The rows are grouped in 4 different ways at once. Each group adds its own fixed numbers to the row, and there is some noise. The rows also spread widely along 17 directions, which tell nothing about the answers.
Known rows, each followed by its group in each grouping:
12	-16	8	15	19	-66	33	-63	-34	-63	-47	29	-12	5	22	-76	-6	-32	55	14	-31	5	5	-11	-37	22	-36	10
Vef (1) (3) vafi
20	-7	45	-14	0	7	25	-5	-7	34	12	25	66	12	-8	-39	11	-2	-11	-5	28	-21	-18	30	19	-16	11	-11
movos (2) (0) kogip
-5	-47	-36	24	21	0	-4	32	15	34	-10	18	-58	-7	37	28	30	-19	7	26	9	-5	13	40	44	25	20	27
Vef (2) (2) Tabiv
-25	3	-13	5	-56	-19	-38	0	0	-20	3	14	-34	25	38	23	-6	-16	-14	41	-26	-14	3	26	21	-1	-4	-9
movos (1) (1) lag
13	-35	18	22	9	-13	0	4	12	-16	-14	19	28	41	25	16	15	58	67	-35	6	-7	32	17	-16	34	18	43
zegaz (3) (0) kogip
-4	-17	0	-21	14	67	11	14	35	-6	29	-63	26	17	49	13	-5	46	3	13	7	-43	13	49	-17	-16	-7	21
zegaz (0) (1) Tabiv
13	-12	1	7	-9	-31	-43	-16	-18	38	34	6	5	31	10	25	22	29	-2	-13	11	19	26	-8	28	-6	-32	15
movos (0) (3) vafi
-22	1	-8	-8	-17	38	-6	5	50	-56	30	41	-39	11	-17	-3	-19	46	17	2	-43	-45	-52	-46	-12	-18	-2	33
movos (3) (2) lag
33	-27	17	-2	23	-9	-32	-31	-11	17	17	54	-10	-5	15	-29	12	-9	-28	27	-4	15	-1	2	-19	35	-90	9
Vef (1) (3) tapuf
-21	-12	-22	48	33	36	10	-56	-19	16	9	19	-30	27	88	-13	21	4	-10	-10	-11	3	-17	7	-36	-34	7	11
Vef (2) (2) tapuf
11	-27	-22	-11	-3	-9	28	-40	-55	47	5	-3	-82	26	38	21	-40	-3	0	-3	48	42	21	34	-1	-21	-12	-24
movos (1) (2) vafi
-12	-17	-16	3	-37	-25	35	-4	-16	1	-24	-31	-25	-14	-33	13	29	-35	12	64	29	-14	-4	31	70	-7	56	4
Vef (3) (0) Tabiv
-10	9	-5	-18	-46	37	0	21	18	16	44	21	33	49	-12	1	-50	77	-6	-32	17	-17	5	2	-42	-40	6	0
zegaz (3) (1) Tabiv
21	-18	17	-26	-10	-40	-26	-6	-17	31	4	-49	1	27	-39	14	-34	-2	-2	-7	11	14	44	61	42	-14	-11	-38
Vef (0) (1) kogip
21	19	4	-21	-32	-20	-3	-24	15	12	-6	29	5	26	41	14	0	-37	-6	-42	18	-20	20	93	36	-4	42	-37
Vef (1) (3) lag
-10	-16	-63	52	-8	-13	-15	-20	-7	-15	48	30	-17	47	40	-43	16	-35	42	-33	14	-12	60	-23	-16	6	63	11
zegaz (0) (3) vafi
-14	-11	-2	29	-5	5	0	35	1	-3	-28	-14	34	-5	22	-27	21	-32	-25	62	-27	-19	-8	52	11	20	12	-4
Vef (1) (1) kogip
-47	-19	-39	-10	-32	-43	24	-36	38	-11	-35	-55	-5	9	19	24	-28	45	4	8	-27	-7	14	49	-40	-43	-15	6
Vef (2) (3) kogip
-8	2	-9	3	-26	-12	-20	-1	-24	-4	-3	-1	-49	3	-14	49	15	60	17	25	7	39	-11	-24	12	7	-20	34
Vef (1) (1) kogip
29	20	73	18	0	-10	-38	3	-62	16	-3	-25	32	19	-62	-63	-10	-8	6	-10	19	38	-21	62	24	12	40	-33
Vef (1) (1) lag
20	-31	10	12	12	31	-5	-36	24	26	3	-1	39	28	54	5	32	-31	-29	-9	2	-39	32	79	6	15	19	-18
movos (1) (2) lag
62	5	7	27	30	25	2	46	-2	-16	-10	-43	66	26	-16	-29	29	10	5	21	-23	4	29	12	-18	46	-2	-5
movos (3) (2) vafi
24	24	-44	45	15	1	-16	20	16	0	-23	18	-6	48	-10	16	-13	24	22	-76	-37	20	20	10	-21	-7	59	-28
movos (2) (3) lag
17	13	-49	10	16	11	11	19	19	21	4	21	28	1	0	18	27	26	-15	-31	-7	-12	5	-13	11	-29	18	8
zegaz (1) (3) lag
4	44	0	3	-13	28	20	38	-22	29	20	40	32	31	64	0	6	35	-8	-14	22	6	-25	15	-1	-24	17	7
Vef (0) (3) Tabiv
6	-68	34	-23	36	26	32	-38	-8	-9	8	-15	-47	3	17	-31	-21	-45	27	54	13	-43	-10	43	27	12	-10	10
Vef (2) (3) lag
16	-15	-2	42	-2	16	-38	-16	-5	15	14	24	29	79	31	24	7	38	17	-45	-14	2	50	3	-27	11	25	4
zegaz (2) (3) lag
-14	11	29	17	60	23	2	9	0	15	-32	-46	-19	-3	17	6	-27	78	22	-48	-28	15	-67	63	2	-53	13	14
Vef (2) (1) tapuf
7	-13	54	50	32	46	9	18	-26	-18	-21	-29	51	55	27	-39	-14	21	49	-21	-16	-22	-8	56	-9	22	72	4
Vef (1) (1) vafi
-23	-22	-9	-29	-27	19	8	-13	36	-37	21	-5	-57	21	32	9	-44	6	28	18	-13	-44	-11	29	7	-13	12	14
Vef (1) (3) Tabiv
-12	-11	-42	68	-13	-8	-8	56	2	-14	-47	7	14	19	-18	6	23	-15	-10	67	-59	-6	8	-17	6	30	26	-4
Vef (2) (0) lag
2	13	15	25	-22	-4	-54	10	-22	7	17	11	8	29	-31	-8	-15	17	-40	23	-50	12	-32	-26	14	-24	-23	-21
movos (1) (0) tapuf
20	-3	39	37	-36	-29	-45	13	-48	-12	-27	37	42	59	-52	4	4	-2	3	43	-41	6	18	-33	26	41	4	-15
movos (0) (1) kogip
11	-5	-90	-11	13	14	22	36	37	51	-5	4	-60	-28	34	70	30	-18	-30	0	22	-2	15	39	51	-22	26	-1
zegaz (2) (3) kogip
36	9	-25	7	15	27	41	3	-11	5	9	50	11	40	-8	-34	-26	-10	8	-29	-5	-11	3	-31	-20	-16	22	-26
movos (2) (3) vafi
-43	-53	-17	44	-18	1	-12	-36	-11	-6	17	10	-17	37	-7	-61	-29	-37	2	43	-18	-23	10	-2	-35	8	23	-9
movos (0) (3) Tabiv
20	41	5	-29	-40	-41	-35	29	-6	-15	-17	-37	-24	-2	-47	21	-17	-21	-9	24	-16	13	1	51	63	-6	2	-41
Vef (0) (1) lag

New rows. What belongs after each?
33	5	29	-4	-6	12	-20	0	-34	14	2	-48	-22	38	-18	15	-27	30	19	-10	37	46	27	70	-9	22	9	-24
Vef (3) (1) lag
51	0	28	-1	3	7	16	39	16	-10	-45	-6	73	8	-58	-23	7	12	9	12	-11	-13	7	33	-4	36	16	-16
zegaz (2) (0) Tabiv
38	1	5	-7	-37	11	24	-21	-40	58	5	-11	5	37	-18	12	-6	-4	-19	-5	78	37	36	60	2	8	26	-44
Vef (3) (0) vafi
6	19	-56	25	16	46	54	8	15	7	-33	16	-24	14	-17	23	-3	56	19	-42	0	15	-21	-24	-33	-31	52	0
Vef (2) (0) Tabiv
8	-3	22	44	-4	-51	-10	5	-15	6	-65	-13	52	10	19	-18	21	-26	-9	16	-32	3	6	82	17	21	22	-14
zegaz (3) (3) vafi
11	-10	12	15	-57	23	-14	-39	-30	26	25	72	4	47	-3	-1	22	-10	-21	23	35	2	13	-24	-8	16	17	-10
zegaz (2) (0) Tabiv
-17	-58	-22	34	19	-22	4	35	2	-30	3	2	-31	26	28	-33	-16	-13	60	34	-15	-17	27	16	-3	38	20	37
Vef (3) (3) kogip
20	-38	5	-35	23	39	12	-29	16	5	16	-51	-49	-5	43	30	6	35	21	15	41	2	9	44	-1	5	-30	27
zegaz (1) (0) Tabiv
32	-11	-22	28	45	16	-15	-10	1	11	11	-27	1	28	72	-28	23	-42	10	-29	12	3	62	67	-10	25	8	-21
Vef (0) (1) vafi
-4	-5	-24	59	67	67	-25	11	-10	9	-4	-66	-35	20	18	23	12	62	5	-10	-31	41	-16	-4	-31	-7	9	13
movos (0) (1) kogip
3	-12	-10	11	17	20	18	3	32	-3	-26	-6	40	4	18	31	26	16	-26	25	-59	-49	-18	-14	38	-26	-21	10
Vef (1) (0) vafi
-19	-55	14	16	-17	-24	-32	-54	30	41	9	49	16	14	1	-16	9	-9	-16	-27	10	-27	16	54	3	17	2	7
Vef (1) (3) vafi
8	-25	-21	-8	15	41	18	6	19	-13	22	12	-39	-5	37	-39	-13	-26	6	16	23	-13	-4	46	-28	25	13	2
zegaz (1) (3) kogip
-20	-2	-6	-5	-4	-21	10	22	32	-9	-30	-32	40	-37	-16	-21	14	17	-9	25	-14	-22	-18	61	3	-7	-9	12
Vef (1) (1) lag
-3	-28	-29	23	8	23	6	15	9	-23	49	38	7	27	-6	-60	-14	-1	21	3	-15	-42	2	-39	-20	-3	26	18
movos (1) (2) tapuf
8	26	9	0	-18	59	-14	-53	-21	-44	17	-54	-67	46	20	31	-15	51	47	-34	16	27	-5	18	-26	-10	55	3
zegaz (1) (1) kogip
-25	-55	1	33	31	6	25	-32	-16	-8	11	-17	9	19	6	-57	-5	-11	29	23	-5	-36	7	-4	-6	-17	5	22
Vef (3) (1) vafi
29	12	-36	-8	16	29	-8	14	20	8	41	20	-17	23	47	-3	-2	8	8	-48	14	-2	20	18	-6	-11	16	1
zegaz (1) (3) Tabiv
24	-9	-46	-26	22	-15	20	21	24	1	-27	26	-55	-5	32	54	-5	-2	26	-20	-3	-17	24	26	40	-16	-11	1
zegaz (2) (1) lag
-18	-22	-28	-11	-30	-37	-11	15	-24	7	10	18	-71	20	33	0	-66	-25	-4	29	-4	7	10	36	10	-18	-15	-22
zegaz (1) (3) lag
50	22	2	7	16	8	-43	-2	-17	10	38	33	11	15	-63	-50	1	-36	-29	-17	-12	11	3	-27	18	-3	-1	-42
zegaz (0) (3) lag
-10	-16	-1	28	-59	-20	-41	-14	-11	58	-9	1	-12	28	-69	3	-20	-4	-31	-4	30	39	17	67	-13	16	45	-52
movos (2) (0) lag
38	6	7	52	53	29	18	38	-13	32	-68	51	51	24	-24	9	19	60	7	-37	-24	23	-13	-4	-27	20	13	5
Vef (2) (1) Tabiv
27	-11	26	-24	-14	38	8	22	8	-29	61	42	14	34	-3	-17	12	11	48	2	28	-50	-2	-39	36	13	35	34
zegaz (2) (0) kogip
-28	-9	1	-14	-10	-60	-9	-60	-10	-9	12	-10	-43	-20	1	-58	-22	4	11	-14	8	24	-24	38	-26	-36	-29	1
movos (1) (2) lag
25	-6	-46	6	30	4	72	44	-34	-10	-22	21	-10	13	-20	-15	-21	4	28	25	-1	1	12	-44	-2	-14	-1	3
Vef (3) (1) kogip
2	-7	4	20	40	25	-27	-26	24	11	-28	-13	-17	13	-3	32	-4	51	-22	-23	-67	1	-38	-2	-1	-40	-22	5
zegaz (2) (3) Tabiv
-26	13	28	-16	-51	-28	-29	-10	25	-36	-3	30	-2	18	33	11	-1	21	-9	24	-48	-20	-35	3	12	-18	-36	10
Vef (2) (0) kogip
34	18	15	4	1	44	-45	15	32	-5	31	-1	31	57	25	4	6	28	7	-48	-16	-15	28	34	-7	9	13	-10
Vef (2) (1) Tabiv
-10	-5	5	-9	9	25	22	-6	9	1	-35	-21	-52	-21	20	8	-21	13	-12	22	4	13	-45	68	-15	-3	-10	-12
Vef (1) (0) lag
-17	24	7	-19	-85	-5	-21	-9	31	15	-5	27	21	14	31	33	3	47	-19	-18	29	1	-5	83	-28	10	22	5
zegaz (1) (3) Tabiv
8	13	-5	13	2	-16	0	42	-8	-45	-31	-30	-46	44	20	11	-47	44	74	-22	-25	29	3	29	-18	3	31	-6
movos (2) (0) lag
-12	17	-22	-15	-25	4	47	10	-39	-16	-11	29	-53	-26	28	-14	11	-43	6	67	32	-10	-35	10	36	-18	23	5
zegaz (2) (1) lag
24	46	12	24	-29	-6	-36	-13	-54	-28	-7	0	0	53	-21	-2	-9	20	10	-12	-32	31	-1	-32	2	-20	25	-22
zegaz (1) (1) Tabiv
1	3	-20	6	8	-31	10	-2	23	23	-36	86	11	14	92	21	-2	0	-23	-38	-33	-20	-4	41	5	-28	-33	-13
Vef (1) (0) tapuf
-28	-16	-22	22	-3	29	2	7	40	-44	33	18	-24	28	80	-34	-5	-18	28	1	-24	-53	-7	15	-11	-4	24	15
movos (3) (0) vafi
-2	26	1	-27	-47	-13	-59	-16	64	-29	6	8	-51	-11	-60	3	-16	-10	-21	-18	-35	-15	-25	43	28	-10	-2	-29
Vef (3) (1) Tabiv
45	8	13	-33	-4	-24	-27	9	16	17	-5	-27	9	13	-10	3	-20	-6	-15	-18	-7	10	24	73	23	-6	-17	-36
zegaz (2) (3) Tabiv
-16	-7	46	15	-4	-20	-57	-48	-49	-27	7	-58	-47	38	7	-10	-37	21	27	1	-30	25	-12	26	11	-30	-2	-6
zegaz (1) (1) lag
1	-23	26	33	1	-31	-61	-22	17	8	-1	37	18	-3	27	-20	48	-3	-13	4	-12	1	-2	43	-2	30	-30	19
zegaz (3) (0) tapuf
-23	-25	30	13	-11	7	-37	25	-50	27	38	-30	-50	21	36	-10	-17	-11	11	35	33	21	-9	65	49	6	30	9
Vef (1) (1) kogip
30	-38	-14	35	51	23	-30	54	16	8	41	-47	32	35	-10	-32	-6	32	34	-38	-11	-9	45	15	0	17	34	18
zegaz (1) (2) vafi
-36	-11	17	12	-61	-74	-49	-58	-3	-12	-6	12	-23	20	12	-1	-4	50	27	-18	0	34	5	36	-35	17	-24	27
Vef (1) (3) vafi
-18	6	-30	20	-13	17	23	-14	36	-34	-28	-7	-22	-26	9	-17	35	7	7	27	-7	-6	-31	12	-30	17	15	20
Vef (2) (0) vafi
7	-22	16	32	42	7	-13	-42	-9	41	7	7	24	11	53	-1	58	-7	-12	-27	3	-3	-7	24	34	-20	8	9
movos (1) (0) kogip
-8	3	30	-6	-20	37	-19	52	-7	-32	21	-55	-48	-8	-72	-3	-19	40	37	46	10	8	-60	2	39	14	54	21
zegaz (0) (0) kogip
-15	-26	-12	-40	-30	-1	6	-22	39	-32	10	4	-48	-10	36	26	-2	46	33	25	18	-19	-3	22	-20	15	-33	54
zegaz (1) (3) Tabiv
-9	25	19	0	-51	-43	-35	2	-21	13	21	36	8	17	23	-33	-4	-14	-27	13	10	20	-13	37	2	-13	-22	-25
movos (3) (0) lag
-12	-9	4	-53	-61	0	-15	26	19	19	28	-9	-10	-14	-10	5	-25	-39	-54	63	13	-45	-10	67	67	-24	-6	-24
zegaz (1) (1) Tabiv
-16	-34	-20	9	11	33	6	-27	52	32	13	-21	16	2	49	-28	13	-25	-24	-16	26	-35	28	108	-27	-5	17	-12
Vef (3) (1) Tabiv
22	29	-34	6	-23	-32	-17	23	-18	19	-17	35	-28	26	-37	34	-12	17	4	-34	-1	31	16	-2	21	-17	17	-30
movos (2) (1) lag
-6	-9	-5	12	9	14	-14	-29	34	29	-5	-77	16	16	34	27	8	34	-34	-19	-14	6	10	74	-12	-32	-17	-16
Vef (3) (0) vafi
31	-25	-14	11	71	61	7	51	-4	-15	-15	-70	-52	20	46	43	-11	51	45	22	-16	16	12	22	0	24	-14	30
Vef (1) (1) Tabiv
18	25	-32	20	37	19	-4	24	44	-3	-16	-25	39	-21	-32	-1	43	16	-42	10	-68	-17	-32	-20	23	-33	-15	6
Vef (3) (3) Tabiv
-6	3	-30	46	-2	-32	2	18	-40	17	-10	52	39	27	40	-22	21	-10	-20	21	-33	4	16	-37	4	-16	-24	4
Vef (1) (1) vafi
-34	1	-66	6	-17	29	24	22	25	24	22	15	-74	-3	32	7	-29	15	-15	-8	23	7	-21	20	-16	-35	17	-5
Vef (3) (0) vafi
-9	-22	-7	47	23	-12	-27	-38	-17	-12	7	17	-15	27	-27	-55	-12	10	8	-11	-33	25	5	-30	-52	-5	-26	-1
Vef (3) (1) kogip
42	10	-10	22	18	22	32	27	-29	5	-12	56	10	35	-15	-33	-12	-53	1	-3	-13	-26	1	-10	34	-4	42	-38
movos (3) (1) vafi
21	-31	-10	8	37	-5	37	32	23	22	-50	-6	47	-2	34	6	3	-7	-7	16	-19	-37	11	73	10	4	4	-1
zegaz (2) (3) tapuf
19	-57	19	7	21	29	-8	-37	3	42	-27	-13	8	10	28	68	51	19	-8	22	21	-16	28	50	35	28	-8	28
zegaz (1) (1) Tabiv
3	-60	18	25	53	81	-27	-45	34	34	38	-10	7	22	26	-16	17	-7	-16	-16	4	-44	4	45	-4	10	22	9
zegaz (0) (3) Tabiv
-38	3	-21	22	27	33	-21	-40	35	15	16	-5	-41	-4	-4	-24	-23	50	-28	-51	-37	17	-64	9	-52	-61	-3	-5
movos (2) (3) kogip
-9	27	20	17	-22	36	18	26	-41	-14	-50	54	-20	15	25	15	-18	26	-16	54	-25	11	-66	0	-16	10	-7	-4
movos (1) (1) lag
-21	-17	42	24	-34	-24	-36	20	-19	4	11	57	22	2	-42	-48	13	7	9	39	7	-12	-30	12	16	33	9	29
Vef (2) (1) tapuf
-19	-62	30	-32	-26	-3	-12	-44	51	7	12	-20	-8	20	-14	-21	-54	-6	-20	19	-7	-44	9	76	-12	-9	-35	-22
Vef (3) (0) Tabiv
11	-12	7	9	9	19	29	-1	-10	26	13	0	52	11	22	-4	32	72	16	-9	51	10	7	15	-37	11	-7	41
Vef (1) (0) tapuf
-30	-28	-23	-16	-19	6	17	-26	89	-43	-23	-24	-20	-40	21	-33	15	-39	-4	27	-18	-63	-14	96	-10	17	27	7
Vef (1) (2) Tabiv
5	-48	-1	7	-2	-8	-8	3	-18	-3	59	26	-26	36	6	-38	-6	-21	46	16	38	-16	37	-10	19	18	9	19
Vef (3) (0) lag
-1	4	23	13	-26	13	-24	-45	-30	13	27	-57	-17	33	-43	-16	-8	29	33	-36	56	30	16	49	-7	3	63	-9
Vef (0) (1) vafi
17	4	-7	10	-15	-39	-7	-2	2	26	-27	3	18	2	-13	34	53	0	14	-23	29	10	23	56	51	22	54	6
Vef (0) (3) kogip
-8	-9	22	5	-3	52	-24	48	42	34	36	-11	85	16	19	3	19	75	-25	-14	11	-24	-2	54	-20	12	0	29
Vef (1) (1) kogip
11	-23	-37	-3	-31	-50	20	8	-25	4	-33	28	-43	3	-28	23	-11	-17	-4	60	1	19	23	-8	12	15	-32	-9
movos (3) (2) lag
16	-60	28	-29	-22	4	-17	13	18	21	27	57	0	11	-49	-1	-2	-17	15	24	32	-56	20	17	60	30	9	18
zegaz (2) (1) Tabiv
12	24	39	-16	-40	6	-51	55	34	-23	-22	-28	-31	16	-44	31	-38	31	7	7	-32	7	-36	70	28	24	23	-28
movos (2) (0) lag
22	20	-28	11	-6	29	50	21	-7	-10	-3	51	49	19	74	-3	47	15	22	-3	29	-22	21	-5	-23	22	15	28
movos (1) (1) vafi
36	2	35	-8	46	73	3	22	35	-41	15	-10	17	3	8	-46	0	8	22	-4	-14	-35	-31	37	-20	28	15	9
zegaz (2) (3) lag
31	-19	0	-24	-2	2	30	-4	12	-27	-22	-30	8	10	-3	8	-1	-27	6	58	-15	-42	18	35	25	16	-7	-6
Vef (2) (3) tapuf
-41	11	8	-22	-27	13	5	15	16	-26	17	-2	-11	6	32	-5	-43	55	-13	31	-37	-19	-63	-7	-19	-50	-45	12
movos (1) (0) lag
-30	-5	14	-38	-32	12	26	10	60	-23	-47	19	-35	-18	18	3	-54	33	-3	12	-18	-26	-59	78	-32	-10	-12	-6
zegaz (2) (0) Tabiv
22	-33	3	19	44	44	28	38	42	9	-19	-15	40	40	-11	-13	-40	30	10	-32	-31	-36	12	41	-22	1	17	-19
Vef (3) (0) vafi
-1	-38	27	-28	-43	10	-12	32	-9	7	18	11	-33	28	-38	26	-38	25	26	45	37	-10	14	27	25	43	2	12
Vef (0) (1) kogip
11	-20	44	-32	-2	-9	2	20	-36	33	20	32	0	21	-3	6	-34	56	20	-9	37	14	-13	16	19	-8	-33	18
movos (1) (1) kogip
25	-8	-3	-22	31	72	23	31	41	-8	2	-14	-63	22	17	21	-51	50	41	-42	22	4	-7	61	-36	17	20	-8
Vef (2) (0) lag
